All groups share one centre, and each spreads out both ways along 9 directions, with some noise.
In the rows, zero is written as 128.
Known rows, each followed by its group:
[173 116 138  79  54 106 104 134 145  58 156 116 116  51  83 141 160 151
  90 124 165 175 124]  J
[125 136 124 105 109 137 129 127 125 123 131 136 143 126 110 130 131 135
 127 113 129 140 142]  U
[ 60 143  75 111 100 132 180  98 109 124  75 151 132 158 151 161 126 154
 152 138  69 149 103]  J
[104 116  94 151 157  84 111 128 108 111 141  86  74 129 212 144 121 145
 135 187 172 105  86]  R
[ 84 141 105 117 119 141 115 115 127 169 150  88 129 153 140 132 124 122
 140 115 105 139 151]  P
[ 93 142  85  69  49 160 108 111 142 129 150 140 159 135  67 134 174 168
 138  92  96 142 153]  J
[158 178 138 186 177 110 161 131  98 179 156 161 142 141 188 174 160 137
 127 162 151 146 100]  P
[138 131 127 112 130 134 142 139 136  98 120 154  97 106 116 119 158 157
 130 137 115 135 118]  R
[165 110 126 110 136 112 110 147 133  83 145 145  81  86 137 107 158 182
 129 166 160  97 122]  R
[141 175  99 165  86 129 149 156 139  97 149 130 126 114 101 173 219 155
 113 124 139 161  62]  J
[132 147 108  94 112 136 156 121 114  93 105 130 132 117 117 136 103 140
 128 106 142 154 141]  U
[161 164 154 113 137 150 104 144  94 144 153 110 142 119 117  95 122 126
 108 112 161 129 119]  J
[ 95 151 123 154 173 155 110 143 130 174 150 124 123 163 121 103 144 115
 138  98 120 116 138]  R
[191 102  83  83 139 178 165 109 128  73  67 239 225 110  46 138 131 118
 139  61 191 174 128]  U
[ 88 160 124 181 165 105 100 122 120 156 155 186 120 154 133 144 178 145
 121 122 156 131 102]  U
[136 155 117 139  84 128 124 112 167 123 165  97 100 131  93 148 140 138
 136 106 109 128 170]  J
[ 80 199 102 149 143 106 142 122  86 125 146 156 101 152 164 151 144 178
 133 128 155 132 111]  U
[145 181 117 110  65 135 152 133 123  98 144 123 137 101  89 159 165 149
 105 103 133 185 111]  J
[126 164 127 149 139 145 110 138 118 143 147 130 112 151 108  99 144 147
 132 108 133  88 117]  U
[160 199 165 141 181 159 187 160  93 152 125  98 150 148 152 118  66  90
 128  90 152 141 168]  U
[138 142  74  89 101 179 121 121 118 179 169 140 223 159 116 155 154 146
 166  99 141 124 181]  P
[171 215  37 162 179 176 222  92  91 150 114 148 144 181 174 176 127 168
 186 125 151 131 102]  P
[145 163 139 125 135 130 146 148 125 120 151 148 106 128 132 120 146 169
 137 131 134 101 159]  R
[119 147 131 101 104 133  97 165  90 117 154 106 143 133 133  98 121 162
 124 117 161  79 140]  R
[155 118  90 130 150 160 131 109 131 120 101 161 174 134  92 127 125 109
 134  89 161 146 111]  U
[ 88 153 119 113 119 161  94 107 134 202 172 112 147 178 110 110 123 134
 157  96  90 100 199]  J
[ 96  85 104  40  59 118  94 142 110  65 117 113 124  82 120 109 138 162
 110 149 134 139 104]  R
[132 141 134  91  78 108 128 127 105 120 156 117 132 108 150 151 139 165
 123 156 132 134 144]  R
[159 125  91 145 133 151 134 104 138 112 101 114 101 130 103 109 128 129
 136 124 120 119  83]  R
[129 102  88 224 132  87 143 136 206  84 126 134  83 126 122 189 203 123
 132 150 122 123  77]  J
[118 101 126  62  86 105 137 172  93  42  96 125  99  69 153 109 145 183
 104 180 139 129  68]  R
[132  93 132  98 127 134  75 124 127 133 143 126 141 109 112 102 134 121
 114 125 151 136 124]  J
[ 71 211 212 122 163 133 214 241  61 150 112 177 140 138 174 122 165 150
  99 150  82 163 112]  R
[127 158  69  88 112 187 149  99 150  77  86 158 117 140  33  98 117 150
 155  46 121 127 159]  P
[118 147  66 151 141 149 198  95 159  60  50 171  86 143  79 141 114 133
 153  86 112 140 110]  R
[113 136 148 170 128 131 109 160 126 166 150 106 130 154 130 109 165 132
 127 141  93  78  97]  U
[109  81 192 129  97  81  89 168 126 105 126 111 117  86 133 112 135 113
  74 161 122 130  89]  P
[ 61 135  63  79 112 164  89 101 119 165 161  51 159 180 140 123  69 110
 166  77 147 112 207]  P
[146 157  80 126 128 137 130 124  77 168 161  93 184 159 201 163 116 150
 159 149 174  96 136]  P
[133 132 127 145 144 140 124 157 128 124 130 148 132 145 113 106 142 143
 137 117 131  79 119]  J
[ 59 178 152 173 132 102  68 159 114 155 192 153 127 163 115 124 165 148
 114  97 159  85 145]  U
[106 133 203 113 117  62  63 155  94  63 159 112  91 101 126  82  53 133
  84 111 212  74 177]  P
[143 127 113 108 113 178  52  75 154 182 173  74 129 145  65  84 106  97
 133  71 129 128 168]  J
[ 60 127 122 102 106 112  70 107 130 150 169  67  97 138 140 118 104 124
 126 118 122 133 175]  P
[117 158 137 114 145 126 112  98 137 128 142  66  82 117 125 118  61  85
 113  85 155 178 182]  U
[133 153  82 159 147 170 131  87 153 228 168 125 146 159 140 165 201 124
 158 143  76 170 106]  P
[136 184 168  86 116 135 128 135 127 107 157 151  89 106  85 101 127 168
 118  96 135 140 186]  U
[130 195 111 166 194 154 160 126 107 139 119 149 127 170 129 120  87 125
 149  75 168 112 152]  P

New rows. What belongs after each?
[141 162 105 153 152 153 160 118 131 139 112 153 128 146 116 136 147 131
 141 111 119 143 104]  P
[162 171 136 136 175 146 156 129 113  92 107 230 136 117  78 114 135 147
 122  78 185 143 125]  U
[ 95 108 150 111 128 105  78 129 143 177 183 134 129 114 146 143 177 125
 114 150 127 167 159]  R
[151 124 130 113 103 125 128 115 132 127 138 136 126 108 123 138 150 137
 121 143 118 149 123]  R
[ 93 155 163 177 152 108 118 149 122 180 160 100 121 154 162 136 140 109
 117 137 118 128 126]  U
[ 95 126 200  98 103 126 117 224  91  82 107 111 166 126  93  68  78 117
  95  89 144  67 152]  P
[115 146 157 142 134  86 124 116 128 109 130 151  82 108 132 136 127 130
 106 134 137 155 125]  P
[104 206 164  68  80 127 114 130 116 160 207 106  37 115 136 102 163 217
 129 154  70 126 193]  U
[153 149 190 172 158 131 166 179 122 143 118 129 131 134 134 109 136 110
 112 143  95 111 102]  U
[106 120 130 227 209 110  97 119 137 182 137 174 147 162 139 147 167  81
 114 116 159 138  71]  U
[ 80  98 106  73 127 149  85  79 116 177 128 104 132 159 140  92  81 128
 154 122  93 106 168]  J
[139 174 118  93  56 118 149 122 109  95 139 111 132  81 124 173 166 147
  88 133 140 233  82]  J
[194 114 138 137  85 141 150 151 132 115 117 158 143  93  96 127 217 162
 112 176  76 132  27]  P
[101 219 102 148 166 190 166  99 159 166 127 160  71 169  65 110 156 144
 155  63  64 162 159]  P
[ 97 165 153 102 123 146 150 198  70 128 110 111 141 131 146  90 135 145
 104 134 106 124  79]  R
[119 173 117 121  93 148 150 125 106 115 113 130 168 156  97 129  99 135
 133  85 131 116 141]  R
[168  99  35 122 142 178  80  61 151 105 102 125 107 131  62  85 127 133
 152  86 157 117  74]  U
[103 148 153  92 116 129 147 194  70 113 112 110 125 112 166  96 143 157
 101 165 113 127  68]  R
[141 121  74 134 124 127  72  68 135 125 150  81  82 130 125 109 107 138
 140 126 159 106 110]  P
[ 98 118  84  67  62 152 102  98 135 121 132 132 149 121  74 127 152 147
 130  99 107 156 137]  J
[ 97 138 118  90  85 114  98 133  94 150 174  75 154 137 176 145 113 146
 135 145 146 113 165]  P
[123 160 120 112  91 145 132 130 126 160 163 118 121 132 122 130 176 164
 139 143  81 133 132]  P
[ 97 134  91 142 120 138 114 130 112 140 131 117 177 165 138 149 136 127
 140 112 142 109 107]  U
[ 65 109  91 110 129 131 126  95 119 161 106 107 107 167 173 124 100 143
 166 151  78  98 139]  J
[ 94 131 172 191 124 100 156 188 111 155 124  87 154 155 185 151 132  98
 111 162  90 106  92]  U
[114 128 114 109 117 136 111 136 112 135 137 125 136 125 132 122 146 143
 124 136 133 130 108]  J
[ 77 163 108 124 113 109  93 102 120 139 168 118  89 135 140 138 140 155
 127 123 137 146 143]  U
[104 151 136 140 134 133 195 161 112 157 109 170 189 140 162 184 166 116
 126 139 100 180 118]  P
[133 160 108 141 116 122 140  99 127 147 147 119  81 125 155 147 161 159
 138 161  96 152  94]  P
[ 69  65 114 101 136  99  95 118 125 145 121 151 132 119 176 145 150 128
 128 175 121 144 107]  J
[149 133 146  84 123 133 129 134  81 110 112 136 144  92 135 108 105 134
  97 129 156 169  98]  J
[145 122 111 165 150 141  89  99 139 179 153  97 132 147 131 124 131  98
 130 123 133 127 107]  R
[130 138 109  98 121 151 143  98  93 120  80 132 143 125 118 110  97 124
 119 113 128 168  85]  J
[ 97 123 124  69  41 123 128 127 134 116 138  61 110 109 136 136 125 147
 124 152  77 141 155]  U
[101 106 121  88  72 142  93 127 139 167 168 111 182 134 115 142 157 125
 132 125 102 140 166]  U
[112 148  97 117 110 109 185 124  91  79  88 112 107 124 177 158 106 157
 131 162 125 146  88]  P
[168 142 201 163 146 104  95 139 147  67 116 180  56  87  48  59 131 136
  84  97 153 100 100]  P
[139  90 163  87 105 128  93 182  88  96 114 127 161  85 117  83 141 131
  86 145 150 128  62]  R
[147 167 125 109  75 172 175 116 114 131  93 109 147 132  87 122 131 133
 121 110  61 157  85]  R
[115  90  66  98  80 144  72  94 132 108 119  69 126 130 102 104 110 127
 132 115 136 114  89]  R
[192  90  76 104  76 184 139 146 124 114 105 135 212 124  85 125 181 146
 142 131 108 104  61]  P
[189 118 158 118 122 142  73 143 143 112 167 114 134  97  66  83 138 120
 105  92 180 114 142]  J
[110 115 123 127  87 134 119 150 125 126 127 141 178 141 108 137 157 134
 126 126 112 105 117]  U
[153 136 136 149 121 127 127 119 150 117 132 146 143 113  81 144 144 104
 106  93 147 170 120]  J
[103 134  79 157  85 130  95 117 179 146 182  92 106 140  97 161 201 144
 143 120 107 124 130]  J
[ 82 176 140 177 163 105 122 153  97 153 153 197 188 163 139 165 149 120
 121  90 187 139 143]  U
[160 182 104  80 114 170 180 128  95 115 120 109 113 121 134 111 108 172
 151 126 114 134 140]  U
[ 78 147 124 140 106 128 101 153 106 170 169 169 202 168 127 152 176 144
 134 109 140 105 145]  U
[174 114  95 117  85 122 173 129  84  22  35 115 129  95 118 117  86 148
 113 143 145 117   8]  R
[ 91 164 118 104 117 177 138 154 126 105  97 110 118 155  64  72  94 129
 133  59 106  98 156]  P
[106 166 174 175 165 106 141 182 104 130 133 243 203 147 108 154 163 121
 105  88 182 128 130]  U
[ 58  85 115 138 113 111 108  99 123 149  90 121 186 136 129 160 120  53
  94 112 119 211  67]  R
[186 117 195 152 140  98 106 158 162  95 162 136 121  87  91 122 130 102
  99 114 181 123 173]  J
[138 141 117 144 148 149 146 131 116 125 109  85 140 146 134 118  86 102
 127 103 143 126 114]  U
[175 156 107 109 114 152 125 148  81  91 133 108 153 136 118  95  95 169
 144 108 181  50 119]  P
[106 181  96 147 169 190 126 149  77 188 128 113 149 190 140  84 138 145
 154 110 115  76  78]  J
[131 165 139 153 162 129 101 139  88 191 188 110 167 164 177 135 114 123
 138 125 183  93 162]  P
[108 115  93 159 165 120 118  89 132 143 113  99 136 141 149 157  96  71
 125 108 167 180 107]  U
[124 176  91 149 124 145 173 120 105 170 137  95 101 147 188 157 164 163
 151 175  77 143  74]  P
[163 189 165 126 139 135 161 144  73 132 121 122 142 113 146 123 105 120
  98 120 155 173 104]  J
[136 129 149 101 114 118 111 155 115 112 157 111 113 110 142 109 125 156
 123 145 144  99 153]  J
[131 109 127 162 142  92 159 141 135  82  94 158 116 108 144 160 146 122
 112 154 142 151  78]  J
[ 92 140 190 112 124 105 125 161 136  51  91 180 103 101  54  86  88 117
  89  61 146 139 173]  P
[171 180 152 147 128 144 131 154 122 131 160 120 138 117  94 119 147 128
 110  94 155 135 123]  J
[174 152 193 134 180 157  78 177  98 173 176 151 180 128  96  62 130 106
 102  87 191 104 146]  J
[103 188  99 132  89 128 149 149 110 135 164  89 105 143 158 157 176 179
 143 149 104 118 110]  J
